The same things were measured in two ways. Each way mixes the same 8 hidden numbers, adds some noise and spreads widely along 5 directions of its own, which tell nothing about the thing.
Some things both ways: the first way, then the second way.
[ -9 -13 -27   3  -2   2  -8  21  80  20  61 -12  -8  -9 -16]
[ -2  14 -27  -1 -10 -19  -5 -23 -13 -11  34  -5 -20  -7  35 -15 -11  38
  -7]

[-18  -3 -13 -17 -25   0  26  26  16  21  -3   8  -4 -20  -8]
[  6  13  -3   3  -1   0 -11 -21 -12  -3   6 -11  -2 -26   4  -6 -16  -9
   0]

[ 17 -18   3 -31   5 -31   1 -35 -14 -13  -6  -3 -25 -27 -23]
[  8  -1 -18  14   1   8  -8  18  11   2  -4  -2  13 -12   0 -10  -7   4
 -14]

[-25  20  11  -5  -8  -7 -11 -15   6   7 -13 -10  18   9 -11]
[ 11   6   1  -4   9 -10   0   1  -1  13 -21  -3   4   5  -4 -19   2  -7
  16]

[  0 -17  -1  -7 -16  24  14  14  21   6 -11  -3  17 -13 -12]
[ -1   6 -19   4 -10 -10   4   2  -1   8   0   0  10  20  19  -1   3   1
  -3]

[ -5 -16 -19 -10   2 -44   7  -3  28   5  25 -31  -7 -39 -12]
[-11  20 -12 -22  12  -7  20   6   4   0  -3   1 -13  29  10 -10   9 -12
  10]

[ 41 -17   1 -13  22  23 -36 -17   8 -19   2 -18  10  17  -2]
[ 15  -8  32  -1  -6   7   0 -32 -13 -23  10  -1 -12  -7  -3  -7 -19  11
  12]

[-12  -7   5  -5   9  -1 -43 -10   4  12  11   4  10  14 -16]
[ -9  12  -9   6  -2  -7  -9  -5  13  10  17 -12   8  12  19   3   7  11
   1]

[-20   7   4   6   5 -21  10 -13 -20  14  22   9 -25  -1   4]
[  5 -12  14  14  -6   3 -22  -9   7   6   7  -5   2 -17   5  12   6  15
   0]

[ -4  -9   7 -16  12 -11  22   3 -30   4  -6  15   3 -14   0]
[  6   0   6   1 -10 -10  14  -6  -8   2  16 -16   3   3  -4   7 -30  15
   2]

[-20  11   1 -12  -3  22   8  11  -9  13  -8  25  20  14   5]
[-22  10 -19  25  15 -10   1  15   2   8  11  -4   5  -2  10  22  31 -10
 -15]

[ 17  -2  -2 -29 -10   3   9   4 -16 -15  -4   2   4  -5   6]
[  1  -4 -24   8  16 -10   2  26  16  21   5   4  -1   1  -5 -24   0 -16
  13]

[  2 -21  -8  -5 -14   5  11   8  31   6  27  -9  -9  13  14]
[ 12   7   8  -1   1  17 -19 -27  -1 -19   0 -10 -18 -18   9   0 -22   8
  -4]

[ 12  11  11 -17   1   3   3 -10 -25  -4  -6  -2  -1   3   6]
[-12  13  -7  -2  -2 -10  16  25  -3  10   9   5   1   0 -11  -3   2  14
  -7]

[ 27 -20   7  -7   5  11  12   6 -30  -6 -18   1 -22   2   6]
[  4   0   4 -14 -10   5  15   0 -12  -2   4  -9   9  -7 -10  -8 -18  -7
   3]

[-12 -19   8   6   8  10 -33 -10  18  12  26   7  -6  30 -13]
[ -3  13  -8   3 -11   0  -9 -15   7  -3  23 -13  -3   1  20   3  -9  23
  -9]

[  9  -6  10 -20 -10  11  19 -20 -10  -3 -10   1  -5   4   9]
[  9 -12 -19  16  28  18 -24   6  15  -4 -17   0  -7 -21  10  -7  19 -13
  -6]

[ 10 -14  -8 -25   6  27 -10  -9  -3  12 -18  11   1  18   9]
[ -1 -17  39  -1  -7  14   9  -3   2   7   5 -15  13   4 -20  23  -8 -18
  13]

[ -5 -22   2  36  18   5  -3  14 -23  -8  23  18 -31  35  11]
[ -7   9  -5  21  -7   9 -16 -23 -12 -17  14 -14  10 -23  21  25  10   6
 -28]

[  8 -10  -1  -3   7 -10  -6   6  -5   0   5 -14  -2  -4  -3]
[  6  17   9  10 -38  -7   5   3  -8   3   3  -9  29  11  -3  15 -25  42
 -25]

[ 11 -25 -30 -21 -12  23 -33 -23  61  -2  -9 -22   0  20  -2]
[ -8   3  -3   9 -11  -1  -1  21  12  24 -10  -2  25  12  -1  13  13 -10
  -5]

[-26  -4  12   4  16 -30   9 -26 -21  -1   7  20 -17 -17 -25]
[  6 -11  -4  10  -9 -12  -4  -4   1  11  14  -3   4   3   6  -2  -5   7
   8]

[-22  10  15  -8  -1   0  -5 -26  19  27  13  -2   6  -3 -18]
[  3 -11  -2  -8   3   2  -2   9  15   8  -3   2  -7  13   7  -7   8  13
   8]

Other things, the second way, with their names:
<241>: [-21  16   0   4   5   9   8  13   1  -7  -4   3 -10   4   3  28  14  -3
 -21]
<383>: [ 12  12 -31  10 -15 -25 -13  -2  -5  16   9 -16   1 -13  18  -3 -23  48
 -17]
<11>: [ -2   7   8  -4 -11 -18  17  24   7  25   2 -13   7  22 -10  13 -17  26
   4]
<681>: [ -1  -8  14  -9   5  -9   8 -31 -19 -12  15   7 -21  -4   8 -13  10  -6
  22]
<154>: [ 15   1   7  -3  12  -2   1  -8   1  -3 -15  -7  -4  12   3 -16  -8   0
  14]
<626>: [  9 -29  27 -11  -6  13  22  17  10   3 -15  14   1  36 -17  -1  -4 -13
  19]
<695>: [ -8  10 -38   9  36 -19   0   5   3   7  10  -6 -14  -9  16 -19  23 -15
   7]
<147>: [-17  25 -25  19  43  12 -13  15  14 -13 -18  12 -14 -13  11  -4  45 -22
 -19]
<696>: [  1 -18   9  -8  11  16   3  13  15   7 -16  -4   1   4  -7   4  11 -17
   9]
<25>: [ -1   9  -2 -15  -5  -2  -3  -5  -8   2   1   4 -19 -13   2 -12  -6  10
   3]
<387>: [-13  -8 -11  -7   8  -4  10  15  16  12  16   1  -3  20  11  -3  19  -5
  11]
<407>: [-18   7  13  -3  -2  -1  14   8  10   5  23   5  -7  16  -8   8  -1 -11
   8]
<400>: [-23   8  21 -26  11   7  29   9   6   6   7  18 -22  20 -20  -1  12 -51
  28]
<703>: [ 13 -11  17  -6 -29   5   9   7   5  -1  -5   6   9  29  -3   0 -23  25
  -2]
<188>: [  5   0  15  -9   7  -6  19 -16 -24 -17   6 -15 -12  -5  -4   5 -10   9
   4]
<343>: [-10   4   4  -4  33   9  -7  -4  12  -6   2   5 -22  -5   3 -12  30 -26
  17]
<386>: [-29  30 -21  -9  16 -23  10   8   0   3  21  16 -32  11  16 -14  29   9
   5]
<104>: [  3 -35  -6  14 -15  -9  23  51  16  31  -8   8  34  36 -14   7   8   0
   2]
<23>: [-25  17  14  13   4   8   4   5  11  -8  11   6  -4  16   4  30  25  -5
 -14]
<347>: [  5  17   2 -12 -17 -17   7 -19 -20  -5  18 -12  -3   1   7 -11 -25  32
   5]
<9>: [  6  -7  13  12 -15 -10  -6 -11 -12  10   5   3   3 -11  -5   0  -6   8
   6]
<571>: [ -5   6  13 -16 -11 -14   8  -1  -4  16  13   1  -7   6  -7 -13  -7   9
  20]
<653>: [  7 -12 -35  -2  16   6   3  31  23  11  -9 -10  12   8  10 -16   2  -4
  -4]
<14>: [-10  26 -11  -4   5  -9   2   5  -2   0   0   7 -14   2   6  -6   7   7
  -5]
<448>: [-16  21   0   4  12  -5  16  13  -5   0  -6   8  -8   8  -5  11  13 -12
  -6]
<577>: [ -9   4 -13   8  -3  -4   4   8   5   8   5  -3  14  17  14   6  16  -3
  -8]
<310>: [ 12  15 -17  13   3   9 -27  -7   3 -10 -21   8  -3 -15  14 -15   2   5
 -17]
<206>: [  0 -28  -6  18  -5   3   7  31  16  19   4 -10  32  14  -4  16   7   0
  -5]
<580>: [-11  19 -23  19   0   4   0  21   9   5  -1   4  16   1   3   5   8 -15
 -25]
<305>: [ -7   7   8 -25 -37 -20  31  10 -12  20  27  -8  15  18 -11  -4 -25  18
  12]
<370>: [-14   8   7  -4 -11   1   7 -10  -5  -5   8   5  -3  15  12  11  12  -9
   1]
<677>: [ 20 -17  11   0   8   8  -7  -6  14   5 -13   2   3   8  -4 -22 -11 -21
  24]
<380>: [  7  -9  22 -11   7  11   0 -20  -6 -11  -4 -14   0  -4   3  -3   7  -2
  12]
<283>: [  3 -17 -19   5  17   1  -2  17  26  16  -6  -8  10  24  20  -2  18 -11
  10]
<335>: [-11   8   3  -2  26  -1   3 -19 -12 -11  12  -9 -19 -19   6   6  17 -21
   7]
<655>: [ -9  12 -10  12   8  -1   5   2  -8  -6   2   7  -7  -8   0   4   5 -15
  -9]
<374>: [-20  33  -1   3 -14  -3  16   7 -13  -2   4  12  -1   7  -6  14  -1  -9
 -18]
<316>: [  5   0  38 -13  17  29  10 -23  -8 -36  -5 -10 -11  -6 -13   4 -10 -20
   5]
<557>: [-12   6  14   9 -17  -7  13 -11  -5  -1  26  -4   6  17   4  22  -5   1
   0]
<373>: [  9   0  17 -28   5 -13  30   4 -18  11 -10  -6  -4   7 -21 -17 -16 -14
  30]
<144>: [-15  30  29 -14 -13 -10  18 -20 -18  -3  20   9  -8  13 -12  -4  -5 -19
  19]
<102>: [ -7  -8 -28  28  33   4 -19  -1   6  -8  -2   7 -18 -17  22   4  34 -17
 -11]
<230>: [  4  -4 -35  11   3 -24  -1  33  12  29  -8  -4   7   7   9 -11   7  34
  -5]
<108>: [  3 -32  19   2  -6  11  23   9   2   1   8   3   9  13 -15  11  -2 -22
  11]
<371>: [ 17  -6  -1  -6  17   0 -13  -7   3   5 -16  -8  -8  -9   1 -23   2  -3
  17]
<484>: [ -9   5  22  -8  -7  21  16  -5 -10 -20   2  16  -2   2 -13   2   2 -34
   0]
<376>: [  1  -6   0 -13  22  -5  -9  -8  12  17  11  -7 -18 -15  -2 -21   8 -27
  35]
<704>: [  8   3  -8  -3  21   5 -12  13   7   7 -27  -4  -6 -15   2 -19  18   6
  -1]
<527>: [ 16 -18  14 -16  23   6  -9  -7  22   7  -4 -16 -17   4   0 -17  -5  -4
  36]
<180>: [  6  -8  33  -7 -25   9  18   5  -5  -7  15  -3  -7  -2 -26  17 -44  28
  -4]
<84>: [-13  22  -7   9  -6 -11   4   8 -10   1  19   6 -10 -22  -7   0  -6  10
 -15]
<624>: [-13   9  11   0   3  18  18   6   0 -19   4 -11   0   3  -2  28  -4  -6
 -20]
<304>: [ -3 -20  27 -10  -3   8  30   7   3  -3  13  -3   2  25 -18   9  -7  -7
  17]
<303>: [-10  10 -36  34  28  -6 -20   4  11  -6  13 -10  -9 -18  29  10  24  13
 -26]
<622>: [-15   9  23 -17 -12   2  10 -15  -6 -10  25   8 -25   5   1   4  -3   8
   9]
<363>: [  0 -14  37 -21 -33  11  46  26   2  11   6  10  29  37 -43   3 -26 -27
  19]
<409>: [ -4  36  34  -8 -26   5  -6 -11  -5  -2  -7  -5  -1   2 -10  16 -17  22
  -9]
<228>: [  6 -15  -5  -6  20  13  13   9  15   1 -17  -1  -2  27   8  -6  11 -33
  15]
<412>: [ -5 -10  38  -9  -5  21  17  -4  -8 -13  -1  15  -4   1 -26   3  -5 -41
  13]
<445>: [ 18 -25   4 -18  10   9  -3  -1  12   6  -5  -2 -18  -5   0 -23 -13  -3
  26]
<528>: [  0 -11 -23   3 -12  -6  -3  24  17  18  19  -1   3   1   8  -8  -6  26
  -4]
<467>: [-33  38   0 -20  12  -5  11  -1  -1  -2  15   8 -28   2   9  -2  30  -4
   3]
<21>: [ -7  19  27 -22  -3 -22  33 -11 -30   1   9   7 -19  12 -20  -9 -10 -11
  27]
<64>: [ 23 -10 -23  19  20   1 -20  -5   7  -4 -23   4   1  -5  17 -27   7  -7
   0]

Some of these things the first way, each followed by its name:
[-24  21  23  11   3 -31   1 -27 -27   6   7 -10 -18  15   4] : <704>
[ 34 -22 -18 -22  23 -16 -16 -38  -3 -31 -27 -34 -10   3   9] : <373>
[ 23  -9 -17 -11  -3  10  14  -2  -3 -22  -5 -11  -5  -2  17] : <9>
[ -2   3   7 -25   3   3 -12 -13  -3  13   3   2  22 -10 -12] : <23>
[-13  12  10  -8 -10  22   6  -7   7  -2 -13   3  27  18   4] : <448>
[ -8  13   9   9  14  -3 -10 -14 -12 -21  -7  -4  13  17  -3] : <21>
[-27   3   8  19  -7 -15  34   3   0  19  42   8 -33   5   9] : <445>
[  5  -5   9 -23   2  12 -20 -15   1   0   4  11  11   9 -10] : <407>
[-28  11  26   7  11 -42  16  -4 -35   5   5  -3   6 -17 -12] : <154>
[-34   2   7   4   4  -3 -14  -4  22  22  11  12   5  -5 -34] : <577>
[ -7   6   8   8  23  -5  -8 -20  -2  -5  11   3   0  -7 -22] : <681>
[ 16 -11  -7   1  -2 -16   0  -9   2 -24  14 -29  -7   6  16] : <14>
[-20  -1   1   6   3 -12  27  -9  -1  -6  22  15  -9  -5   0] : <102>
[ 18  -6  28 -17 -15  41  -2  -7 -26 -11 -32   5  31  20   5] : <677>
[-24  20  17  16   8   8   5  26 -22  34  13   9   3   7   1] : <380>
[-11  -7  16  -7   1 -24  12 -37 -25 -11  -4  11 -17 -18 -21] : <400>
[ -2  -5  12   4   0  15 -19 -19 -29 -13  -6  16  -9  48  17] : <376>
[-33  32  31   1 -14  24  -8  -8 -11  26  -9  17  19  20 -17] : <571>
[  9   4   2 -10  15  20   4  30  -6  21  23   9  12  -2   6] : <304>
[  6   6   4 -20 -14  18  10  -5  -1  -7  -4   9  -3  10   3] : <84>
[  6  13  28 -10  -5  -2   1 -18 -44 -19 -13  -2  12  15   6] : <147>
[ 14  -6  14 -29   0  21   2 -11 -22  15 -13   8  13 -19 -11] : <387>
[-21  -3  20  20   7 -14  -8 -23   6 -21  14  -1  -2  19 -19] : <64>
[ 21  -5  -2 -39  -7  34  -6  -7   1   5 -27 -14  36  20  31] : <11>
[ -8   6   9   1   0 -14  -1 -10 -14   2  -2 -11  -5   9   5] : <371>
[ -4  13  14  -9   6 -15  -9 -13 -28   1  10   0  -2   1  -2] : <343>
[ 18 -16  -2  17   6   8   6   1  -1 -26  22   3 -28  15   3] : <412>
[-14  14   0 -12  -8 -10 -16 -13  21  19  15 -17   3  -8 -14] : <467>
[ 12 -17   4 -15  25 -15 -36 -34   2  -8  -7 -15  -2   0 -23] : <347>
[ -7   2  17  23   5   8  -3   1  -7   3  36   5 -12  18   1] : <622>
[ -4   9   9  -6   6  -6   7 -22 -14  -4   0  -7   4   8  11] : <230>
[-12  17  12 -23 -13  22  24  27 -22  21   0  23  31   3  15] : <303>
